Every row belongs to one group in each of 4 separate groupings. Each group adds its own fixed numbers to the row, and there is some noise. The rows also spread widely along 12 directions, which tell nothing about the answers.
Known rows, each followed by its group in each grouping:
[ 14  18   7   2  -5  22  15 -12  16 -13  -9  17  -2  -2  12  -2 -22  -1
   1  32  14   8 -17  50  -1 -23  15 -16   3  10  -2   6 -13  31   4  -9
 -10 -10] => j_685 Tiga j_363 Z
[ -3  -2   9  -5   7  21 -26  -9  11 -18  -8   3 -20  14   9  -5 -23  22
   9  16 -15   0 -41  19  10   7  13  -6  12  24  24  21  14  -4  42  17
   5 -20] => j_652 Potir j_206 X
[-12 -12 -10 -10  -7  -5 -37 -11 -14  23 -45 -12  22 -23 -16  21  19   3
 -23 -27  38   9  13 -29   2 -13   6  12  -6  37  21  -5  24   1  36 -23
  -5  -2] => j_652 Dov j_942 Z
[ -3  12   2   1 -10  -1  32  -8 -11   1 -32  20  39 -16 -10  14  18 -16
  -3  13  38  14   7  20 -10 -36  -1 -28   8  15  -5 -13  24  39   7 -38
 -57  20] => j_742 Potir j_363 C
[ 20  14  -9  32 -32  15 -30  -1  12  10 -22  53  10  22  14 -23  -6  -4
 -23 -34  40  14 -34 -12  -2 -15 -25  19 -42  53  18  16  10  22 -12 -21
 -16   6] => j_685 Dov j_277 X
[  2   6 -13   7  -6  -7 -23 -24  -7   3 -11  -1   1  -3  -6  12  11  23
 -23  -1   9   5 -23 -20   7   2   9  14 -10  15  25   8  24  -5  14   1
 -17   3] => j_62 Saze j_277 M
[  2  26  11  21   7 -23  39   4  -1 -34 -51   2  26  -5 -16  -9 -20  32
 -11  27  13  12 -34  34  28  -2  30  -9  -1   8 -15  15  -6  34  -1 -17
  -7   1] => j_651 Pupu j_31 J
[  7  20 -29  27   8   6  -5 -12   4   7   5   5   2  28 -18  19  60   0
 -39 -10  22  13 -37 -26  -5   7  30  23 -24   6  48  17 -30 -12 -19  -8
 -12 -19] => j_742 Tiga j_206 J
[ 24  42 -18 -20 -25  50   5 -32  11  21  26  34 -12 -18  15  42 -15 -35
 -10  -1  35  29  -8  25 -14 -42 -19  13 -28  18   7  14 -43  -1   1  -6
  35  -9] => j_62 Pupu j_31 C
[ 20   7 -25  10 -15  13   8 -36  -1  -3  17   2  -1 -18  19  24 -11  10
 -24  18  20   9 -13  11  -1 -21 -10  23  -5  10  11  21  -6 -18 -13   0
  16  10] => j_651 Saze j_942 M
[ 20  16 -26   9  -9  27 -45 -29   4  15  28  17   6  -7  10   8  17  -9
 -14  -5   5  12 -36 -10   2  14 -10  23 -34  14  30  20  -2 -11 -13  25
   6  -3] => j_652 Pupu j_206 M
[ -4 -23  13  25  15 -26  -3  -3  -9 -39 -46 -36 -10   1   2  -2 -40  70
 -24  25   7 -16 -36  -9  21  23  37  14  10  -8 -20   7  60  17  49  -1
 -24  14] => j_62 Dov j_31 X
[ -5  -3 -43   6  -8 -17  27 -39  -5 -15  35  31  18 -14  12  29   8  -1
 -15  34  12  17 -21  12 -32 -10   4   9  27  27  37  18 -16 -39  -9  -6
  13   2] => j_685 Tiga j_31 J
[ 24  28   4  26  -7  46 -28  -4  14  10 -25  21  -3   3  20  11 -15 -14
 -10 -14  22   5 -35  18  -3  -5  16   9 -41  21   5  -7  -3  36  18  11
 -16  -9] => j_62 Dov j_277 J
[  6  19 -16 -22  -4  17 -14  -6   8   5   4  46  24 -21 -16  11   3 -25
   6 -19  13  14   4  19   2 -34  -7  -8  12  31  33  30 -35 -13  -6  -8
  50  -7] => j_62 Dov j_942 J
[ 39  53  17   6  -9  35  58   5  25  -5 -30  13 -11  16  -9  -4 -28   2
 -18   8  30  23  -1  43  28 -62  -3 -11 -28  -8 -24  25 -57  48 -30 -45
  14 -14] => j_651 Pupu j_206 J
[ -4   4  -3  12 -11   8 -22   9  11  17 -27  33  35  12  -7  16  34 -33
   2 -18  49  17  -7  18 -27 -49  10  -5  -8  62  38  10 -10  10  -6 -19
   3  -1] => j_742 Potir j_363 M
[ 16   5   3  21   1   9  -8   3  16 -28 -29  21   7   6   2  -7 -43  17
  -7   0  18  -1 -32  24  17 -14  15   3 -11  18  -7  20   1  22   6 -17
  12   6] => j_62 Dov j_277 J
[ 10 -23  -6  34   8 -15  35 -23  -3 -51 -17  -8  17  20   4  -3 -29  44
  -8  55   6  -6 -33  31   3   3  24  -5  19  -3 -18   2  37  25   2 -20
 -64  19] => j_742 Potir j_277 Z
[ -2   0   3  -6  -5  12 -22   5  12  12 -26   7  -9   1  -8  21   7 -10
 -14 -19  41  -2  -6  -6  -1 -35   7   6   1  26   8  11   8  10  26 -28
  10 -14] => j_62 Tiga j_206 X
[ 11  26 -22 -27 -39  18 -36 -19   5  27 -21  46 -30  21 -15   1   0  -2
 -21 -48  23  25 -13 -38  25 -36 -26  15 -33  35  42  20 -25   2  26 -42
  16 -15] => j_62 Potir j_31 J
[ 28   3  18  54   4   1  -2  14   3 -19 -38 -10  46 -14   9 -13   3  17
 -13  24  19 -12 -15  34  -3   5  21  11 -16  17 -16  -7  32  38 -12  21
 -26  10] => j_685 Dov j_942 Z
[ 16  12  16  10 -11  12  27  -9   2 -20 -13  13  17 -20  12 -12 -25  17
   2  28  -6  12   4  49  -3 -27  -9 -15  19  30   9  14  -4   1   0  13
  26  -6] => j_651 Dov j_942 Z
[ 21  25 -13  -5  -7  25  32 -33 -18  16  14  23  17 -35   4  18  13 -16
  -8  13   1  10  13   8  -7 -15 -12 -14   0 -21   1 -10   3  18  -9  -1
 -43  14] => j_62 Dov j_206 J
[ 34  -1   8  39   1   4  16 -13   7 -41  -3   0  -1 -14  27  -4 -34  36
  -9  41 -16 -13 -29  33   4 -14 -11  10   8   5  -7   9  26   1  -1  18
   1   6] => j_62 Saze j_206 J
[  9  25  10 -17 -18  26  18  -5   5   4 -11  45   9 -26  11   3 -27 -17
  15   3  23  17   3  44  -3 -50 -20 -23  12  25  -2  14  -7  23   5 -14
  18   6] => j_62 Dov j_363 X
[ 19  10 -13   7  17  25  19 -20   3 -10  27  -4 -13   0  -1  19   1  15
 -18  23 -10   1  -4   4  -4  -6  13   6   5 -25  21  17 -18 -17 -10  10
   6  -8] => j_62 Dov j_206 J
[  6  17 -12  29  -7  -3   7 -24  -9 -13 -32  11  16 -12  15  11  -7  11
 -16  15  15  11 -46  23   8  11  12   6 -10  29  12   4   3  14  10   3
 -30   2] => j_651 Saze j_942 J
[ 11   8 -14  19   4   2  12 -13  12 -28   6  14  21  -3  -2   6  -6   6
  -8  23  14   5 -26  28   1 -13   4  -3   4  17  15  24   2  -6 -15 -14
  -4   5] => j_652 Saze j_206 C
[  7  -4   4 -32 -13  26  -9 -27  13 -18 -11   3 -48  13   7   3 -60  33
   1  19  -8   9 -11  17  24 -33  -2  -8  12  10   5  19  -8   1  49 -19
  24 -15] => j_62 Potir j_363 Z
[ 32  21 -14  40 -10  19  13  -9   8 -13  -5  30  14  12   7 -18  -6   3
 -16   2  11   3 -29  18   7  -2  -7   1 -22   4   8  18  -6  25 -30 -10
 -32   7] => j_651 Dov j_942 J
[  8 -34 -11  75  17 -18   3  -6   2 -38   6   0  27  25  16 -11  12  27
 -13  30  -5 -16 -31   3 -34  15   8   1  11  25  35   6  49 -13 -19   9
 -59   9] => j_652 Dov j_206 J
[ 21  -3   1  54   9   6 -20   6  13 -21   6  -8  28  -8   3   1  28   3
 -21  18   5 -22 -27   9 -14  15  14  13  -6   2   6   1  49   7 -13  23
 -24   3] => j_651 Tiga j_206 C
[-11   4   3  -7  20 -16  16   0  10 -24 -22  -1  15  12 -36 -10  15  14
  -5  25   6  -2  -1  21  12  -8  39 -30  24  -9  12  10   2  26  -2 -30
 -36  -8] => j_685 Tiga j_363 Z
[ 18  29 -16   1 -20  21 -24 -16   2  23 -24  34  18  -8 -10  -6  12 -24
  -8 -31  30  11 -16  -9  21  -9 -25   0 -43  11   2   1   3  49  -8 -32
 -45   4] => j_652 Pupu j_942 J
[  6 -16 -12  -2   7  15 -32 -17  19 -35   3  26  18 -19  13   4 -47 -10
  19  30   7 -10 -37  52   9   0  22  -9  23  20  -8  18  14  11  16  -3
  12   0] => j_652 Tiga j_206 Z
[ 25  17 -22  18 -26  11   8 -25   6  -3  -5   1  -5  -2   8   6   0  19
 -28   9  33  11 -22   0  12 -16 -10  22 -24  12   8  16  -7   9  -9 -24
  -1   0] => j_652 Tiga j_942 Z
[ 31  -6   8   7   4  32 -35   4  29 -26 -10  -1 -12  22  -8 -13 -28  12
   4   8  -2 -22 -11  25  22 -18   6   3  -5  -1  -2  19  14  23  11  -6
   2 -11] => j_62 Potir j_942 Z

New rows. What belongs after each?
[ 14  15 -11   9  -9   7  40 -28 -15   2  25  30  36 -26   6   2  17  -8
  -3  28  -5  16   8  24 -18 -17 -13 -20  17  -1  16   8   3  -4 -33   9
 -24  19] => j_651 Dov j_206 M
[  9  23  10  -6 -17  10  17 -16   3  -5 -21   7 -14 -10  16 -15 -29  20
   5  22   5  10 -18  30  10 -25  -5 -18   5  17   4  10   5  24  21  -6
   0  -5] => j_652 Tiga j_942 M
[ -7   7  -5  -3  42   8  22  -2   7 -10  -3 -26 -12  30 -35  30  20   8
 -16  13   6  -1   5   4  -9 -11  61 -11  11 -24  37  16 -24  -4   7 -16
 -17 -24] => j_62 Dov j_31 J
[  9  59 -10 -10 -28   5  73 -33 -23  19 -25  20 -10   9 -11   6  26  23
 -29   5  16  52 -12  -7  12 -33 -10  -8 -19   9  25   5 -46  15   0 -31
 -27  -7] => j_742 Potir j_277 J
[ 46  32 -19  15 -33  42  -2 -35   9   2  28  46 -23   4  26 -16 -27   3
 -15   5  10   7 -39   7  16  -4 -50  11 -38 -19 -19  17  10  37 -25 -11
 -40  17] => j_62 Pupu j_363 X
[ -8  44  10 -16  -3  12  23 -19 -24  27 -10  26  12 -14  -9 -10  43  -5
  -3   3 -14  26  -3   3  -5  10   2 -32   4   6  35  -6  -3  17  10  20
 -53 -13] => j_685 Dov j_206 X
[ 12   5  28  18  -5   0  13   7  11 -13 -37 -12  -4  20   1 -14 -12  39
 -15  17   6   0  -3  10   2 -35   8   0  -6  23   5   7  18  17  15  -4
   0  -6] => j_685 Potir j_277 M
[ 11  -7   3  13   6   6 -34  13  30 -21 -30 -27 -21  28 -23  -3  -8  32
 -32 -11  23 -10 -17  -5  26 -17  29  23 -10  17  17  34  -8  -1  13 -23
  44 -28] => j_651 Tiga j_942 Z
[  6 -11 -11  17  -6  -8 -25 -10  16 -38 -28  11   9   5   4  -1 -43  35
 -15  12  25  14 -50  18  21  -7  11  22  -7  39  -6  31 -10   5   8 -15
  38   4] => j_742 Pupu j_363 Z
[ 11   3 -35   9   3  37  -7 -37  14  -3  18  16 -17  43  16  25 -12 -11
  -8  15  27  11 -48  21  -8  -4  32   8 -18   9  25  24 -32   4   0  -9
 -29  -5] => j_742 Potir j_942 M
[ 19   1  -8  12  -4 -10  -3  -5   7 -28   1  -1   1 -23   2  -7 -14  35
 -27  23  14 -12 -23  -1  22  -1  -2  22   6 -19 -21  22  30   8  -5  -7
  21  16] => j_685 Tiga j_363 X
[ 13  -2  -8  -7  -6  16 -21 -10  10  -4 -13  15  14  -2  -4  15 -10 -11
  -6   9  26   1  -4  24   4 -18  18   8  -7  17   1   4   1  17  14 -12
  -3  -4] => j_685 Potir j_31 Z
[ 22  -5  -9  16 -18  16 -27 -20   2  -3  -8   3  -6  -9  24  12 -20  17
 -10   9  15  -4 -28   3   6 -12  -6  22 -16  17  -1  10  26   4  24  12
   4  14] => j_62 Potir j_942 M
[ 22 -10 -18  17  -5  19  -7 -31   5   1  28  -1  -2   5  15   7  -1   4
 -17  18  11  -4  -7  -7 -14 -15 -19  11 -13  -4   6   8  25   3 -19  -8
 -33  10] => j_652 Pupu j_206 M
[  5  30  15   4  22  11  58 -13  -5  -3 -12 -33  -5  -8  -2  29  14  17
 -21  43   6  13   3  26  -8 -17  29  -9  -1 -25  -1  -6 -24  18   0   6
 -17 -14] => j_685 Pupu j_363 J
[  3   7 -24   2 -29   5   1 -37 -14  16   4  19 -13   4   0   4   8  11
 -38 -19  16  23  -2 -39 -10 -12 -28   9 -13  21  34   3  17 -13  14 -27
 -30   7] => j_651 Dov j_31 C
[ 26  37   7  30 -14  17  15 -14  -9  13  -1 -10 -23   0   3 -15  39  27
 -34  11  -7   1 -24 -15   5  17 -10   4 -24 -26  13  -8  35  28  -4  14
 -60  -7] => j_651 Tiga j_363 X
[ -3  -3 -12  33 -12 -26  45 -12 -12   0  -6  14  45 -28   3  27  37  -5
 -22  18  29  11   9   7 -37 -37 -13  -1  27  38  21  -1  16 -15 -20 -19
 -13  10] => j_651 Tiga j_206 J
[ 10  32  12 -25  -8  37  54 -35 -19  27  14  30  -5 -10  10   3  15 -25
  10  19 -17  23  33  25 -36 -37 -22 -43  16  -2  29 -27  -4  26   8   0
 -65 -16] => j_742 Dov j_31 J
[  7   3  -7 -16 -14  23  -4 -34  -3   8   0   9 -18 -10  25   9 -33  10
 -13  11  11  14  -6   4  -1 -18  -4   5  -4  15  10   8  -7  -1  26   3
   9   2] => j_685 Dov j_942 M
[ 22  20 -13   2  -6  28   0 -17  13  -1  -2  28   8   4  -3  14   1 -18
  -4   4  24   8  -9  31   5 -32   2  -3 -13  15  13  14 -24  15 -15 -23
 -15  -8] => j_62 Saze j_206 Z
[-10  23  -1  12  17   6  58 -13 -10  -6 -18  -4  16  -2   3  25   6   6
  -5  37  25  22 -24  41 -10  -1  45 -21  10   1  12  13 -18  12   1  -5
 -32  -4] => j_652 Dov j_206 X
[  8   5 -13 -23  -8 -12 -12 -21  -3 -17  -4  28  18 -25 -10  -6 -17  13
  -1  10   3   8  -8  13  19 -20  -3   1  17  12   7  23   7   1   0 -11
  23  11] => j_742 Saze j_31 M
[  9  -1 -20   6   1  -1  28 -15  15 -25   7  17 -12  45  -9 -19 -29  24
  -8  17  18   8  -9   9   5 -28  14 -15   2  -2  22  39 -11   8 -24 -52
 -25   6] => j_652 Dov j_31 M
[  4  16   3   5  -3   3  17 -17  -1   5 -22 -10 -13  27  -8  -1   9  31
 -26  14   9  13 -13 -11   8 -12  21   1 -15   0  19   6   2  13  12 -10
 -33  -6] => j_685 Potir j_277 M
[ 18   3   4  18 -22  14   5  -8   7  -2   3  26  -5   9  10 -10  -3  12
 -17  -8   8  12   5  -8 -18 -43 -38  -2   1  40  29  13   9 -15   0 -15
   7   1] => j_62 Dov j_206 C
[ 18  13  10  18 -10  -5  -6  10  19 -28 -29  26  23   8  -9 -32 -16  18
 -11  -2  15   3 -21  17  18 -21 -17  -2 -13  34  -3  28   4  22 -12 -18
  12   2] => j_685 Pupu j_942 C
[ 13   5 -10  43  -2  -7 -22 -10   1 -16 -16   0  -1  22   7 -10  -2  40
 -25   9   7   3 -52  -9   4  25  32  19 -25  13  25  17  17   3   8  17
 -19   8] => j_62 Dov j_31 M
[ -3  17 -37 -16  -9  -3  14 -51 -24   9   7  23  26 -31  -8  26  23 -11
 -24  12  20  15 -12 -11   8  10  -1  -5  -1 -11   5  -6  12   8  -1 -22
 -67  24] => j_685 Saze j_206 C
[  3  -1   3  44   7  -5  -9  -9 -10 -11  -6  -4  37 -33  14  18  34   0
 -10  27   3 -11 -33  11 -25  24  18  -1   6  13  10 -19  60   8  19  37
 -48  10] => j_62 Tiga j_206 C
[ -6  -2  -4  11   0  20  46 -14   1  15 -20 -23 -16  18  11  67   7  -6
 -24  19  63  15  -2  15 -30 -50  28   6  -2  19   6   1 -16   5  24 -35
 -28  -8] => j_62 Potir j_206 X
[ 15   4 -20  45  -7 -27 -29  -1 -12 -23 -13  47  78 -16  -7 -31  39   7
   2  12  -3   0 -51   8  12  32   5   3  -6  24  14  13  43  16 -30  27
 -42  33] => j_742 Potir j_206 M
[  6   5  18  -3  17  27  24  -8  25 -31 -29 -25 -30  13   9  28 -67  19
  -2  30  29   2 -21  49   9 -35  32  -6   1   3 -28  20 -20  24  35 -23
  23 -13] => j_62 Pupu j_942 C
[ 18  28 -16  22   9   1  62 -26 -13 -11   1  -9  -9  34 -16   2  36  37
 -33  31  -5  19 -23  -7  11   4  20  -2  -9 -32  22  12 -23   9 -23 -15
 -61  -4] => j_742 Potir j_206 J
[ 25  24 -13  16 -29  18  16 -33  -3  -9  -5  39  12 -22  26  -3 -21  -3
   4  27  14  13 -34  42   3  -6 -14  -7  -4  20  -8   1   5  31  -1  -2
 -34  11] => j_62 Tiga j_942 Z
[ 24  35 -23   5 -38  19  30 -37  -6  20  12   8 -42   1  17   6   4  29
 -42   1  28  26 -25 -28  14 -21 -34  24 -29  -3  11  18 -14  -1  -7 -29
  -4  -3] => j_652 Tiga j_206 X
[ 17  23 -32   2 -21  12  10 -35   1  -5  22  44   4  -1  13   0 -10  -8
  -2  13  18  13 -30  21   0  -8 -22   0  -6  11  16  20   5  11 -21 -21
 -37   7] => j_652 Saze j_31 X
[ 19  -3 -14  28 -16 -11  26 -30  -2 -44  24  20  15 -33  38  -3 -44  40
 -12  56   1  -2 -44  29  -3   7 -18  19  24   6 -26  19  34 -10  -8  16
  19  25] => j_685 Tiga j_277 X
[ 31  -1  26  22   7  35 -41   1  14 -14 -22  -9  -9  16   8 -32 -17  18
  -3   3 -16 -16 -18  16  11  10   9   2 -17   2   1  -5  32  40  20  23
 -31 -16] => j_742 Dov j_942 Z
[ 19  10  -1  14  -1  10  23 -18  -4  -5  -3 -14 -16  26 -17 -16  13  37
 -32  11 -10   9   6 -18  12  -5   2  -5  -5 -16  22  11   3   4 -13 -17
 -42  -8] => j_651 Dov j_206 Z
[ -5 -13  -2  10 -23   4  -8 -14  -7  10 -29  15  19 -17  18  19 -10  -7
  -2   2  38   1  -9   6 -15 -25 -19   1   3  43  -6 -12  56  24  33 -22
 -42  13] => j_652 Potir j_277 X
[ 37  39  16 -34 -19  29  33 -19  15 -19   2  21 -33  -3  -2 -22 -47  24
   5  23 -19  13  16  45  28 -58 -27 -17  10  -6  -2  23 -25  17   0 -21
  27 -20] => j_62 Saze j_31 Z
[ 20   3  -8  21   5  10  29  -7  12 -42   7  28  20   1   8  -9 -45  10
   9  34  16  -8 -28  55   7 -11   8 -12  19  -4 -19  36   3  21 -22 -13
  -9  21] => j_62 Dov j_942 X
[  1 -16  -7   0   4  -8   6 -16   5 -38 -14  -2   3   4 -11   9 -32  37
  -6  31   3  -1 -15  18  14 -17  17   0  24  10   0  23  12  -8  18 -19
   8   4] => j_62 Potir j_277 Z
[ 12 -12  16 -10  13  34 -27  -8  10  -7   4   6   0 -26  10  11 -34 -11
  11   9 -15 -22  15  21 -12 -21  -4 -10  20  -1  -5 -10  40  10  31  16
   5  -5] => j_62 Dov j_277 J
[  5 -11 -16  26  10   8  -5 -12   5  -8  -6  -6  12  11  -6  24   8   4
 -17  12  30   0 -11   8 -14  -7  31   4  -5   5  17   6   3   6  -3 -16
 -30   7] => j_62 Dov j_363 Z
[-12  31   4  -9 -14 -17  46 -28 -31  -1 -31  19  38 -40   1   6  20   6
   1  23   7  31  -7  25 -10 -17 -13 -27  22  39  18  -9   9   9  17   1
 -34   6] => j_742 Saze j_942 C
[ 23  37 -13  15  -9  28  19 -17  -1  10   9  28   7  -7   8  16   7 -13
 -11   8  14  16 -15  23 -14 -16   6   2 -20   6  22   6 -24  11 -12   5
 -12  -5] => j_62 Dov j_31 J
[ 17  28  30  38  -1  18  10  10   4   2 -22  -3   3  13   4 -14  30  15
 -19   1   3  14 -10   8 -21 -17   1  -7 -22  27  31  -5   8  15   3  18
 -14 -15] => j_742 Dov j_363 C
[ 49  21  20  41 -13  31  -1  -4  22 -20  -3   2 -11   1  29 -27 -20  21
 -15  35  -3 -11 -28  38   7  -5  -6   7 -26  -8 -20  -5  22  45  -9  17
 -22  -4] => j_685 Tiga j_363 Z
[ -6   4  -7  20   6   1  14  -5  -1   4 -23   1  33   2  -5  30  24 -12
  -8  18  32  13 -17  28 -13 -17  41  -7   3  26  19  10  -7   5   2  -3
 -19   2] => j_651 Potir j_206 M
[  1   1  -1   1   0  29   8 -22   6 -15   9  38   6  -5  32   2 -44 -14
  23  28   5   7 -32  54 -14  -7   2 -25  20  28   8  13   6  12  14   6
 -19   0] => j_652 Dov j_206 X
[ -2   4   4  35  26 -17  38 -11 -15 -17   6 -30  26  -9  -8  11  44  16
 -11  55 -11 -13 -10  22 -28  22  50 -16  24 -29  16 -12  46  11  -6  26
 -70   4] => j_651 Tiga j_31 M
[ 14  32 -12  13  -6  23  10 -13  -7  14  20  31  22 -20   2  10  34 -20
  -4   6  11  12 -10  17 -19  -3  -7  -8  -9  -1  23   6   4  12 -20  16
 -30   9] => j_62 Dov j_363 X
[ 28  23   0  42 -10  25  17 -14  -8   3  -7   3   8 -14  36  13   0  15
 -26  20  25  18 -40  19 -10   7   5  26 -28  12  -5   3   1  13  -5  28
  -9   7] => j_742 Dov j_206 X
[ 24  40  14   8  16  22  29  -3   3 -21 -27  -3   8 -11 -12  -8 -25  19
 -11  21  -4   3 -20  37  34   7  32 -15 -11 -39 -25   5  -5  45  -1   2
 -17   2] => j_651 Dov j_277 J
[ 12  -4   9   3 -15  14   5  -7   2 -13 -17  23  17 -30  26  -4 -46   0
  12  13  21  -2  -8  41  -2 -26 -21 -10  15  30 -16  11  30  23  13  -7
   5  13] => j_652 Dov j_942 X
[ 24   2  -5 -23   9  38 -25 -13  13  -7  25  24   5 -17  -1   3 -36 -21
  14  13  -2 -17   6  34   4 -14  13 -13   6 -29 -12  14  14  26   4   6
  -1  10] => j_62 Dov j_31 M
[ 18  12  28  24  11   8  11  16  13 -33 -39 -22   3  -6  -1  -5 -31  37
 -11  16  11  -6 -18  29  18 -14  24  -1  -4   3 -14  16  13  20  20   4
  22   1] => j_62 Dov j_942 C
[ 25  35 -18  26  -1   9  10 -11  -1  -5  16  24  44 -28  -3   7  30  -9
 -11  15   6  13 -26  20   5   3  -8  12 -19   1  13  17 -14   2 -40  17
   4   5] => j_652 Pupu j_206 J
[  9  12  -8  26   3  11  15 -23  -2  -8 -13 -13  -2  12  11  25  10  13
 -26  16  25  10 -32   9 -12  -1  18   9 -14  16  16   1   1   7  11  -4
 -38  -4] => j_742 Saze j_942 C
[ -1  31   8  -5  -7  27 -10 -20  -4   8 -12  17 -19  -1  18 -11  -7  14
   1   2 -12  25 -44  12   7  17   4 -10 -10  29  37  13  -8  -1  35  29
  -5 -23] => j_652 Dov j_206 X
